The rows of each matrix lie in a flat space through zero, up to rounding. After each matrix: how many dimensions does the smallest such space have?
(in the rows, 128 means zero)

[[140  95 134 129 114 134 145 108 156 129 132 148  90 100 149 153 197 149
  108 130  96 123 157]
 [ 95 150  92 183 101 186 126 136 105 103  93  30 115 137  91 112  77 102
  131 159 202 143 118]
 [134  92 100 146 106 134  73 127  91 117 135 128 126 131  91 120 140 108
  148 179 132 138 137]
 [129 183 146 156 111 124 110 183 130  89 131  98  97 157  92 115 165 107
  106 130 132 128 125]
 [114 101 106 111 114 171  96  97 130 154 137 171 116 132 129 140 171 119
   98 158 104 108 159]
 [134 186 134 124 171  89 124 130 138 111 161 163 155 158 131 100 119  77
  170 136 107 127  81]
 [145 126  73 110  96 124  83 119 119 144 140 147  76 154  96 138 165 104
   94 162 113 132 153]
 [108 136 127 183  97 130 119 127 142  76  83  74 101 116 133 147 130 137
  166 129 147 139 128]
 [156 105  91 130 130 138 119 142  88 140 171 129 123 143  95  98 150  78
  134 174 139 122 112]
 [129 103 117  89 154 111 144  76 140 161 141 185 152 115 170 136 122 134
  151 118  97 117 125]
 [132  93 135 131 137 161 140  83 171 141 134 170 119  97 163 156 161 140
  112 149  99 131 145]
 [148  30 128  98 171 163 147  74 129 185 170 217 182  92 181 136 138 127
  154 155  99 102 120]
 [ 90 115 126  97 116 155  76 101 123 152 119 182 145 141 136 141 147 136
  112 131  98  97 160]
 [100 137 131 157 132 158 154 116 143 115  97  92 141 119 157 135  92 128
  158 115 159 119 108]
 [149  91  91  92 129 131  96 133  95 170 163 181 136 157 128 126 149  94
  135 144 116  89 118]
 [153 112 120 115 140 100 138 147  98 136 156 136 141 135 126 108 134 110
  157 124 128 113 105]
 [197  77 140 165 171 119 165 130 150 122 161 138 147  92 149 134  99 114
  171 166 140 168  80]
 [149 102 108 107 119  77 104 137  78 134 140 127 136 128  94 110 114 135
  146 133 127 145 136]
 [108 131 148 106  98 170  94 166 134 151 112 154 112 158 135 157 171 146
   68  96 117  76 158]
 [130 159 179 130 158 136 162 129 174 118 149 155 131 115 144 124 166 133
   96 121  97 133 129]
 [ 96 202 132 132 104 107 113 147 139  97  99  99  98 159 116 128 140 127
  117  97 125 120 136]
 [123 143 138 128 108 127 132 139 122 117 131 102  97 119  89 113 168 145
   76 133 120 147 166]
 [157 118 137 125 159  81 153 128 112 125 145 120 160 108 118 105  80 136
  158 129 136 166 107]]
 => 10

[[ 75 121 122 131 115 140 144 151 125 120 147 132 125 133 108 121 138 159
  117 135 109 125 116]
 [121  83 136 118 149 105 127 145 110 145 133 110 111 151 118 133 119 163
  105 119 131 123 121]
 [122 136 125 112 113 124 132 114 117 131 115 164 115 131 116 135 170 102
  102 111 153 130 112]
 [131 118 112  95 142 131 133 115 138 106 146 107 134 129 122 137 147 126
  139 138 133 134 118]
 [115 149 113 142  72  91 113 154 130 143 129 131 176 130 120 131 102 135
  122 140 112 118 144]
 [140 105 124 131  91 100 116 137 120 127 122 141 142 122 117 153 146 106
  105 139 155 134 153]
 [144 127 132 133 113 116  64 118 142 167 117 151 143 139 138 110 126 134
  153 178 107 133 133]
 [151 145 114 115 154 137 118 113 109 156 137 129 128 115 137 132 101 157
  130 118 141 155 131]
 [125 110 117 138 130 120 142 109  93 117 125 121 126 139 135 142 140 113
  126 154 139 131 120]
 [120 145 131 106 143 127 167 156 117  85 139 105 144 132 122 144  94 128
  112 109 118 110 141]
 [147 133 115 146 129 122 117 137 125 139 112 118 125 117 165 123 152 116
  103 156 121 124 145]
 [132 110 164 107 131 141 151 129 121 105 118 112 141 114 138 137 137 109
  109 139 131 122 117]
 [125 111 115 134 176 142 143 128 126 144 125 141  95 106 137 117 122 115
   82 157 119 110 136]
 [133 151 131 129 130 122 139 115 139 132 117 114 106 110 143 120 143 119
   99 115 154 113 140]
 [108 118 116 122 120 117 138 137 135 122 165 138 137 143  53 149 133 151
  141 142 145 152 135]
 [121 133 135 137 131 153 110 132 142 144 123 137 117 120 149  57 112 106
  125  89 126 112 123]
 [138 119 170 147 102 146 126 101 140  94 152 137 122 143 133 112 147 106
  109 138 139 126 127]
 [159 163 102 126 135 106 134 157 113 128 116 109 115 119 151 106 106 144
  131 130 104 118 102]
 [117 105 102 139 122 105 153 130 126 112 103 109  82  99 141 125 109 131
  110 110 108 137 121]
 [135 119 111 138 140 139 178 118 154 109 156 139 157 115 142  89 138 130
  110 108 120 115 117]
 [109 131 153 133 112 155 107 141 139 118 121 131 119 154 145 126 139 104
  108 120  75 126 106]
 [125 123 130 134 118 134 133 155 131 110 124 122 110 113 152 112 126 118
  137 115 126  78 115]
 [116 121 112 118 144 153 133 131 120 141 145 117 136 140 135 123 127 102
  121 117 106 115  77]]
 => 20

[[159 163 123 127 143 120 103 152 124 144 114 108  92  97 142 169  98 120
  168  92 127 138 128]
 [163 154 131 127 145 132  89 169 122 147 114 112 111  68 154 179  77 121
  182  80 119 151 129]
 [123 131 112 141 129 111 138 114 133 119 145 124 123 165 119 109 154 144
  125 141 143 127 122]
 [127 127 141 113 123 139 129 129 126 134 110 132 124 112 127 137 117 111
  116 127 118 120 134]
 [143 145 129 123 134 128 118 138 123 138 117 118 109 109 136 148 112 119
  145 111 123 128 129]
 [120 132 111 139 128 105 135 115 143 116 141 131 121 171 110 114 152 143
  115 143 149 131 122]
 [103  89 138 129 118 135 124 134 150 111 135 164 181 135 112 114 123 138
   97 148 135 149 129]
 [152 169 114 129 138 115 134 120 110 143 124  93  73 131 140 139 138 122
  156 111 126 108 125]
 [124 122 133 126 123 143 150 110 106 132 132 116 128 127 140 107 147 123
  127 137 112 104 130]
 [144 147 119 134 138 116 111 143 132 132 128 119 113 120 133 148 114 133
  153 109 135 142 125]
 [114 114 145 110 117 141 135 124 132 128 111 144 138 122 118 127 123 111
   96 140 120 119 135]
 [108 112 124 132 118 131 164  93 116 119 144 125 135 166 122  84 173 134
  104 160 126 101 126]
 [ 92 111 123 124 109 121 181  73 128 113 138 135 127 200  99  71 194 129
   67 182 135  88 128]
 [ 97  68 165 112 109 171 135 131 127 120 122 166 200  96 128 109 113 117
   89 150 104 129 139]
 [142 154 119 127 136 110 112 140 140 133 118 122  99 128 122 154 114 125
  139 112 140 138 127]
 [169 179 109 137 148 114 114 139 107 148 127  84  71 109 154 158 119 128
  188  89 126 124 123]
 [ 98  77 154 117 112 152 123 138 147 114 123 173 194 113 114 119 109 125
   87 148 123 145 136]
 [120 121 144 111 119 143 138 122 123 133 111 134 129 117 125 128 125 109
  107 135 115 113 135]
 [168 182 125 116 145 115  97 156 127 153  96 104  67  89 139 188  87 107
  167  82 127 134 131]
 [ 92  80 141 127 111 143 148 111 137 109 140 160 182 150 112  89 148 135
   82 166 127 126 130]
 [127 119 143 118 123 149 135 126 112 135 120 126 135 104 140 126 123 115
  127 127 109 115 133]
 [138 151 127 120 128 131 149 108 104 142 119 101  88 129 138 124 145 113
  134 126 115  94 130]
 [128 129 122 134 129 122 129 125 130 125 135 126 128 139 127 123 136 135
  131 130 133 130 125]]
 => 4

[[163 163 126 141 169 138 125 114 139 162 102  94 112 107 118 135 119 138
  134 115 144 136 141]
 [163 159 116 128 180 124 122 107 141 138  91  86 123 106 113 135 122 142
  124 105 141 134 143]
 [126 116 109 139 147 120 123 108 111 127 149 110 120  91 103 137  91 178
  121 112 166 124 100]
 [141 128 139 118 149 137 138 115 151 155  81 131 132 125 119 138 130  93
  142 135 121 106 140]
 [169 180 147 149 180 116 129 133 133 158  61  83  97 130 109 176 126 121
  124 121 148 103 122]
 [138 124 120 137 116 132  93 133 106 112 141 169 149 111 124 137 113  93
  119 147 142 117 151]
 [125 122 123 138 129  93  84 125 114 103 136 154 122 100 114 154  83 110
   84 133 140 119  91]
 [114 107 108 115 133 133 125  96 154 127 143 134 138 108 126  94 115 138
  123 105 118 154 109]
 [139 141 111 151 133 106 114 154 101 118 111 121 120 143 114 182 108 146
  159 140 140  98 131]
 [162 138 127 155 158 112 103 127 118 114 119 138  96  98 121 163  93 134
  104 172 120 104 130]
 [102  91 149  81  61 141 136 143 111 119 158 173 175 135 158  92 159  71
  132 160 108 137 191]
 [ 94  86 110 131  83 169 154 134 121 138 173 164 154 151 135 102 141 145
  189 137 127 124 138]
 [112 123 120 132  97 149 122 138 120  96 175 154 148 148 148  90 159 127
  117 121 121 152 135]
 [107 106  91 125 130 111 100 108 143  98 135 151 148 121 114 121 101 128
  121  98 124 136  87]
 [118 113 103 119 109 124 114 126 114 121 158 135 148 114 131 117 111 143
  145 124 132 147 146]
 [135 135 137 138 176 137 154  94 182 163  92 102  90 121 117 121 121 146
  124 111 110 128  77]
 [119 122  91 130 126 113  83 115 108  93 159 141 159 101 111 121 100 133
  102  90 164 146 110]
 [138 142 178  93 121  93 110 138 146 134  71 145 127 128 143 146 133  28
   81 155  93 120 144]
 [134 124 121 142 124 119  84 123 159 104 132 189 117 121 145 124 102  81
  101 162  71 139 114]
 [115 105 112 135 121 147 133 105 140 172 160 137 121  98 124 111  90 155
  162 127 132 148 113]
 [144 141 166 121 148 142 140 118 140 120 108 127 121 124 132 110 164  93
   71 132 127 119 130]
 [136 134 124 106 103 117 119 154  98 104 137 124 152 136 147 128 146 120
  139 148 119 137 196]
 [141 143 100 140 122 151  91 109 131 130 191 138 135  87 146  77 110 144
  114 113 130 196 151]]
 => 10

[[149 102 172 138 144  98 116 110  74  87 123 127 156 151  85  75 103  83
  169  75 138 163 104]
 [102 163 110 126 107 138 134 111 144 151 131 118 117 149 140 142 124 131
  119 138 125 118 121]
 [172 110 210 151 122 119  97 112 110 102  98 140 137 117 142  85 111 131
   85  91 147 116 112]
 [138 126 151 163 120 131 129 120 136 133 131 121 128 104 139 112 112 106
  160 108 135 150 108]
 [144 107 122 120 167 131 132 145 139 146 118 126 135 125  84 136 130 135
  110 126 136 117 131]
 [ 98 138 119 131 131 103 128 116 111 136 150 118 127 161  92 112  90 128
  159 109 143 119 102]
 [116 134  97 129 132 128 160 123 129 159 141 127 114 146 120 130  96 120
  131 135 134 141 108]
 [110 111 112 120 145 116 123 153 124 117 139 145 141 124 116 124 146 135
  151 132 121 114 137]
 [ 74 144 110 136 139 111 129 124 193 149 137 160 132 163 121 170 134  68
  126  97 121 118 107]
 [ 87 151 102 133 146 136 159 117 149 188 159  91 121 130 126 169  80 107
  154 123 145 144 107]
 [123 131  98 131 118 150 141 139 137 159 132 127 138 120 152 140 184 135
  122 162 111 145 141]
 [127 118 140 121 126 118 127 145 160  91 127 199 142 115 172 117 105 120
   97 123 136  88 123]
 [156 117 137 128 135 127 114 141 132 121 138 142 198 125  93  88 152 154
  123 131 160 101 123]
 [151 149 117 104 125 161 146 124 163 130 120 115 125 103 154 171 114 129
   97 154 134 130 151]
 [ 85 140 142 139  84  92 120 116 121 126 152 172  93 154 206 128 101 149
   78 127 132  98 108]
 [ 75 142  85 112 136 112 130 124 170 169 140 117  88 171 128 239 182  94
   90 131  97 153 153]
 [103 124 111 112 130  90  96 146 134  80 184 105 152 114 101 182 159 125
  204 122 133 142 168]
 [ 83 131 131 106 135 128 120 135  68 107 135 120 154 129 149  94 125 141
  177 131 115 111 135]
 [169 119  85 160 110 159 131 151 126 154 122  97 123  97  78  90 204 177
  182 174 109 148 141]
 [ 75 138  91 108 126 109 135 132  97 123 162 123 131 154 127 131 122 131
  174 137 120 128 130]
 [138 125 147 135 136 143 134 121 121 145 111 136 160 134 132  97 133 115
  109 120 135 129 110]
 [163 118 116 150 117 119 141 114 118 144 145  88 101 130  98 153 142 111
  148 128 129 203 130]
 [104 121 112 108 131 102 108 137 107 107 141 123 123 151 108 153 168 135
  141 130 110 130 154]]
 => 12

[[173 109 132 122 119 120 130 141 148 141  92 104 154 132  95 101 130 125
   89 106 126 144 112]
 [109 162 152 144 151 124 130 126 161 145 125 103  77 125 145 152 137 134
  118 158  95 172 112]
 [132 152 119 128 116 160 122 139 118 147 116 100 147 143 134 169 107 105
  123 109 137 147 158]
 [122 144 128 137 124  96 122 148 152 131 136 124  93 141 135 131 122 129
  149 152  71 135 140]
 [119 151 116 124 152 158 158 106 127 133 164 160 132 112 134 111 121 122
  167 119  95 143 123]
 [120 124 160  96 158 170 153 109 112 123 113 135 134 168  99 149 115 108
  121 137 114 183 113]
 [130 130 122 122 158 153 175  79 104 121 121 149 134 167 120 129 115 132
  116 133 116 162 120]
 [141 126 139 148 106 109  79 201 131 181 106 112 153 106 127 127 155  97
  139 125 127 108 155]
 [148 161 118 152 127 112 104 131 132 173 146 145 122 128 106 130 123 127
  117 119 153 102 163]
 [141 145 147 131 133 123 121 181 173 152 118 122 115 111 117 134 127  85
  126 112 134 132 113]
 [ 92 125 116 136 164 113 121 106 146 118 138 155 114 119 142  92 117 129
  139 157  96 137 117]
 [104 103 100 124 160 135 149 112 145 122 155 152 124 130 137 127 112 123
  131 128 112 151 131]
 [154  77 147  93 132 134 134 153 122 115 114 124 183 130 118 125 125 100
  111 109 145 146 133]
 [132 125 143 141 112 168 167 106 128 111 119 130 130 109 134 124 141 140
  138 133 138 144 101]
 [ 95 145 134 135 134  99 120 127 106 117 142 137 118 134 110 152 109 115
  128 126 124 108 153]
 [101 152 169 131 111 149 129 127 130 134  92 127 125 124 152 160 140 111
  125 149 136 130 112]
 [130 137 107 122 121 115 115 155 123 127 117 112 125 141 109 140 114 100
  142 116 126 104 163]
 [125 134 105 129 122 108 132  97 127  85 129 123 100 140 115 111 100 143
  137 141 128 112 134]
 [ 89 118 123 149 167 121 116 139 117 126 139 131 111 138 128 125 142 137
  127 141 111 132 124]
 [106 158 109 152 119 137 133 125 119 112 157 128 109 133 126 149 116 141
  141 110 132 101 142]
 [126  95 137  71  95 114 116 127 153 134  96 112 145 138 124 136 126 128
  111 132  75 150 117]
 [144 172 147 135 143 183 162 108 102 132 137 151 146 144 108 130 104 112
  132 101 150 151 106]
 [112 112 158 140 123 113 120 155 163 113 117 131 133 101 153 112 163 134
  124 142 117 106 110]]
 => 18

[[117 145 127 123 114 132 118 129 122 139 112 130 117 121 139 133 133 125
  128 127 124 113 138]
 [145 210 170 129 118 111 134 123 129 154  87 139 114 115 150 144  76 196
  166 169 116 141 141]
 [127 170 120 126 106 130 127 131 132 167  95 122 117 104 139 127 122 152
  152 112 111 126 120]
 [123 129 126 126 124 130 124 128 126 130 125 128 125 127 131 129 133 123
  125 126 128 122 131]
 [114 118 106 124 116 138 119 132 126 138 124 122 124 121 129 123 151 106
  121 103 125 113 124]
 [132 111 130 130 138 126 131 127 129 114 142 129 134 137 122 127 128 122
  121 133 134 133 127]
 [118 134 127 124 119 131 119 129 122 131 120 130 120 126 136 132 134 120
  124 128 128 115 138]
 [129 123 131 128 132 127 129 127 127 122 133 129 130 132 127 129 127 126
  125 132 131 129 130]
 [122 129 132 126 126 129 122 127 123 123 126 132 124 131 133 132 130 122
  123 135 130 120 137]
 [139 154 167 130 138 114 131 122 123 112 125 142 125 139 137 142  96 155
  134 174 134 136 148]
 [112  87  95 125 124 142 120 133 126 125 143 119 131 128 119 118 166  85
  107  93 131 113 120]
 [130 139 122 128 122 129 130 129 132 142 119 124 126 119 129 125 127 137
  137 119 122 130 121]
 [117 114 117 125 124 134 120 130 124 125 131 126 126 129 128 127 145 107
  117 117 130 116 131]
 [121 115 104 127 121 137 126 132 131 139 128 119 129 120 123 120 147 113
  125 100 124 123 116]
 [139 150 139 131 129 122 136 127 133 137 119 129 128 123 130 130 110 154
  143 137 123 140 124]
 [133 144 127 129 123 127 132 129 132 142 118 125 127 120 130 127 121 143
  140 123 122 134 121]
 [133  76 122 133 151 128 134 127 130  96 166 127 145 147 110 121 140 102
  107 127 142 137 122]
 [125 196 152 123 106 122 120 126 122 155  85 137 107 113 154 143 102 165
  151 152 117 119 147]
 [128 166 152 125 121 121 124 125 123 134 107 137 117 125 143 140 107 151
  139 154 125 124 145]
 [127 169 112 126 103 133 128 132 135 174  93 119 117 100 137 123 127 152
  154 101 108 127 113]
 [124 116 111 128 125 134 128 131 130 134 131 122 130 124 123 122 142 117
  125 108 126 126 118]
 [113 141 126 122 113 133 115 129 120 136 113 130 116 123 140 134 137 119
  124 127 126 109 141]
 [138 141 120 131 124 127 138 130 137 148 120 121 131 116 124 121 122 147
  145 113 118 141 110]]
 => 3

[[164 117 151 121 142 149 127 121 146 127 131 134 145 156 145 134 132 130
  110 153 169 133 136]
 [117 132 121 129 123 117 130 129 127 128 124 123 125 121 127 128 127 128
  133 121 113 128 127]
 [151 121 144 120 134 141 126 121 142 128 129 134 138 148 137 129 130 130
  119 146 158 133 136]
 [121 129 120 142 136 127 131 139 114 125 132 121 129 114 128 136 129 124
  123 115 108 118 113]
 [142 123 134 136 144 138 132 134 126 124 133 124 139 131 140 139 131 126
  113 130 133 121 119]
 [149 117 141 127 138 164 116 126 121 128 146 148 128 142 115 117 130 129
  124 146 168 128 128]
 [127 130 126 131 132 116 137 131 133 126 120 116 136 125 143 140 129 127
  121 122 113 125 124]
 [121 129 121 139 134 126 131 137 117 125 131 122 128 116 128 134 129 125
  125 117 111 120 116]
 [146 127 142 114 126 121 133 117 156 130 115 124 141 150 149 134 128 132
  120 144 146 138 144]
 [127 128 128 125 124 128 126 125 130 129 127 130 126 130 125 125 127 129
  131 130 131 131 132]
 [131 124 129 132 133 146 120 131 115 127 141 139 123 127 115 121 129 127
  129 131 140 125 123]
 [134 123 134 121 124 148 116 122 124 130 139 147 119 137 109 111 127 130
  136 141 156 133 135]
 [145 125 138 129 139 128 136 128 141 126 123 119 144 139 151 143 131 128
  111 134 134 127 127]
 [156 121 148 114 131 142 125 116 150 130 127 137 139 156 139 127 129 132
  120 153 168 138 144]
 [145 127 137 128 140 115 143 128 149 125 115 109 151 139 164 152 131 128
  106 131 123 127 128]
 [134 128 129 136 139 117 140 134 134 125 121 111 143 127 152 148 130 126
  112 122 112 122 120]
 [132 127 130 129 131 130 129 129 128 127 129 127 131 129 131 130 129 128
  125 129 130 127 127]
 [130 128 130 124 126 129 127 125 132 129 127 130 128 132 128 126 128 129
  129 132 134 131 132]
 [110 133 119 123 113 124 121 125 120 131 129 136 111 120 106 112 125 129
  147 124 123 132 133]
 [153 121 146 115 130 146 122 117 144 130 131 141 134 153 131 122 129 132
  124 152 169 138 142]
 [169 113 158 108 133 168 113 111 146 131 140 156 134 168 123 112 130 134
  123 169 203 142 149]
 [133 128 133 118 121 128 125 120 138 131 125 133 127 138 127 122 127 131
  132 138 142 136 139]
 [136 127 136 113 119 128 124 116 144 132 123 135 127 144 128 120 127 132
  133 142 149 139 145]]
 => 3

[[143  97 131 134 130  82 129 131 123 153 109 127 142  96 117 125 163  97
  120 134 132 135 161]
 [ 97 156 126 109 136 138 108 111 132 162 134 106 126 113 131 113 108 183
  122 131  77 119  99]
 [131 126 129 134 125 132 135 133 126 110 135 135 126 138 128 134 127 119
  134 129 140 131 128]
 [134 109 134 143 125 104 139 136 120 114 138 135 134 123 122 134 147 106
  139 139 135 137 140]
 [130 136 125 125 129 142 126 126 131 132 126 126 123 135 135 130 119 139
  123 125 124 126 123]
 [ 82 138 132 104 142  84  99 105 127 199 129  92 144  66 113  96 136 179
  118 143  50 122 110]
 [129 108 135 139 126  99 148 139 122 107 145 140 128 127 121 145 140  92
  123 135 154 151 132]
 [131 111 133 136 126 105 139 136 123 114 134 137 132 124 119 134 142  99
  129 132 147 139 137]
 [123 132 126 120 131 127 122 123 130 142 122 122 129 120 127 123 125 136
  121 125 120 126 125]
 [153 162 110 114 132 199 107 114 142 164  92 115 111 152 161 125  99 181
  114 107 104 102 127]
 [109 134 135 138 126 129 145 134 122  92 170 135 120 146 129 144 116 133
  140 141 128 144 102]
 [127 106 135 135 126  92 140 137 122 115 135 137 136 116 113 133 146  90
  127 133 151 143 138]
 [142 126 126 134 123 144 128 132 129 111 120 136 129 142 129 126 129 118
  140 123 144 118 139]
 [ 96 113 138 123 135  66 127 124 120 152 146 116 142  83 107 120 148 125
  121 147 101 145 121]
 [117 131 128 122 135 113 121 119 127 161 129 113 129 107 130 124 132 152
  119 136  93 131 122]
 [125 113 134 134 130  96 145 134 123 125 144 133 126 120 124 144 139 106
  115 137 139 153 127]
 [163 108 127 147 119 136 140 142 125  99 116 146 129 148 132 139 142  90
  141 124 167 127 157]
 [ 97 183 119 106 139 179  92  99 136 181 133  90 118 125 152 106  90 244
  134 134  28  99  86]
 [120 122 134 139 123 118 123 129 121 114 140 127 140 121 119 115 141 134
  162 142 110 117 132]
 [134 131 129 139 125 143 135 132 125 107 141 133 123 147 136 137 124 134
  142 133 128 128 125]
 [132  77 140 135 124  50 154 147 120 104 128 151 144 101  93 139 167  28
  110 128 200 161 156]
 [135 119 131 137 126 122 151 139 126 102 144 143 118 145 131 153 127  99
  117 128 161 151 125]
 [161  99 128 140 123 110 132 137 125 127 102 138 139 121 122 127 157  86
  132 125 156 125 169]]
 => 5
